There are 3 ways to turn a row about zero (a turn may also mirror it). The second row of each pair is the first, turned, with some noise. The first 21 pairs use one turn. New pairs use 2 turns, one after the other, and a turn may come again.
Known pairs, each followed by its turns in order:
[-39  29 -22   1  -7  20]
[ 20  28 -39  12  26  -7]	Q_43

[  5  12 -44 -39  14   4]
[ 25  29 -28  -7 -38   7]	Q_43

[ 18  -2  15 -25  21  17]
[ 18 -30  -8   7  18 -12]	Q_3

[  5 -25   5  11   7  45]
[-23   8   8  39  -8 -22]	Q_43

[ 22  11 -64  19 -42  11]
[-25  50   2 -43  45  -7]	Q_3

[-39 -17 -21  35  -1  70]
[ 17   8  22 -67 -33 -47]	Q_3

[-22 -15   6  10  -2 -34]
[ 11  -3 -37  -7  -9  16]	Q_184

[  6  -7 -19  -2 -12 -25]
[  5 -10 -13 -28 -12  -6]	Q_43

[-15  23 -24 -36 -17  19]
[ 15  23  10  11  16 -43]	Q_184

[-48   9  40  -9  -6 -15]
[ 13 -36 -44   2 -12 -26]	Q_184

[ 30  -8 -16 -15  27 -17]
[  8   3 -26  32  26 -18]	Q_3

[-25 -41  43   7  24  15]
[-59  17  24  12  14  15]	Q_43

[-15  25 -23  24 -33  -8]
[ 33   0  -3 -34  27  -3]	Q_184

[-25 -49  10  17  -4   8]
[-58   4  -2   2   9 -16]	Q_43

[  5   6 -10 -20  13 -19]
[  1   2 -27  18   7   6]	Q_3

[ -5   1 -13  24  41  -2]
[-10  10 -15  18 -17 -37]	Q_3

[-12   3   3 -29 -48  40]
[ 15 -24   7 -56  16  28]	Q_3

[ -7  14  40   9  25 -25]
[  1   6  35 -14  27  30]	Q_43

[-24 -10 -16  50  15  -2]
[  8 -16 -17  -1  40  39]	Q_184

[ -5  12  71   5 -13  -4]
[-23 -58 -13 -20 -27 -23]	Q_184

[ -3  -8 -28  37  -5  21]
[ -5   6   3 -11  44  23]	Q_184

New pairs. What belongs after each?
[  0 -19 -21  -9 -35  22]
[ -7   0 -23 -33   4 -30]	Q_43 Q_43

[-61  20  20 -47  26  -1]
[-17  70  27  35  19 -13]	Q_184 Q_3

[ 4 -1 38 20 16 -1]
[-44  -1 -17   9  -1 -10]	Q_184 Q_43

[ 30 -16 -50  -5  22  18]
[28 15 32 37 42 10]	Q_184 Q_43

[-12  27  -8  -3  64  34]
[64 -7 22 20 33  7]	Q_43 Q_43

[  6  32  -8  -9 -10  16]
[-13  29 -22  -5  -8  12]	Q_3 Q_43

[ 18 -20 -22  23 -14  30]
[ 4 39  3 10 18 31]	Q_184 Q_43

[  3  30  -2 -22  -1  23]
[ 20  -8  15  14  -3 -35]	Q_43 Q_43

[35 11 -6 40 -6 19]
[ -8 -16  -9 -24 -40  33]	Q_43 Q_184

[-11  18 -16 -20 -29  47]
[ 19  16  20 -22  33  45]	Q_43 Q_184

[-10   4  27  17   7   3]
[-28   2  -5  -6  -8  -9]	Q_184 Q_43

[-19 -33 -21 -21  14 -15]
[  9  18  45 -20   9   2]	Q_3 Q_184

[ 28 -35 -35   2 -20 -10]
[ 25 -15  27  12   9 -44]	Q_184 Q_184

[-11 -12   4 -22 -26  32]
[ -5  -7  -1  20 -39  18]	Q_3 Q_43

[ 24  37   1 -25 -20  12]
[-30  44  -8   4 -16   8]	Q_3 Q_43

[24 -6 15 27 26 41]
[-25 -36 -40  26  13   1]	Q_184 Q_184

[ 46   8  -1 -38   0   9]
[-32 -21  25   2 -15  41]	Q_184 Q_3

[-56  31 -29 -14   3  10]
[ 21  10  45 -33 -27 -24]	Q_184 Q_43

[ -4  -7  34  27  27 -50]
[-22 -23  -9  45 -31 -34]	Q_43 Q_184

[-62   3  41  34  10  -4]
[ 1 72 25  3 16 27]	Q_43 Q_43

[ 14   0 -21 -12   0   9]
[  6  14   5 -22   0  -1]	Q_43 Q_184

[-16  -6  -4 -24 -22  35]
[  4  14  -8 -14  12 -44]	Q_43 Q_43

[ 11   0  23  -3   8 -24]
[-15   5  15   3  14 -25]	Q_3 Q_43

[-26  -5  30  32  28 -51]
[ 43  26  16 -40  37 -22]	Q_184 Q_3

[ 30  37  14 -15 -17   1]
[  9 -16  13  24   3  44]	Q_184 Q_3

[ 11 -37   9  -3   9   7]
[  0  16 -24   9  27 -12]	Q_184 Q_43

[ 22  15  37 -25  51 -13]
[-38  -9 -28 -55  14   2]	Q_184 Q_184

[31 -5 18 31 -6 30]
[  0  10  39  37 -18   9]	Q_43 Q_3

[ 13  -2 -34  24   8  -9]
[ 16   8   1 -15 -40  -7]	Q_43 Q_184

[-16 -19  39  92  34  18]
[-18 -73  12 -28  63  28]	Q_3 Q_43

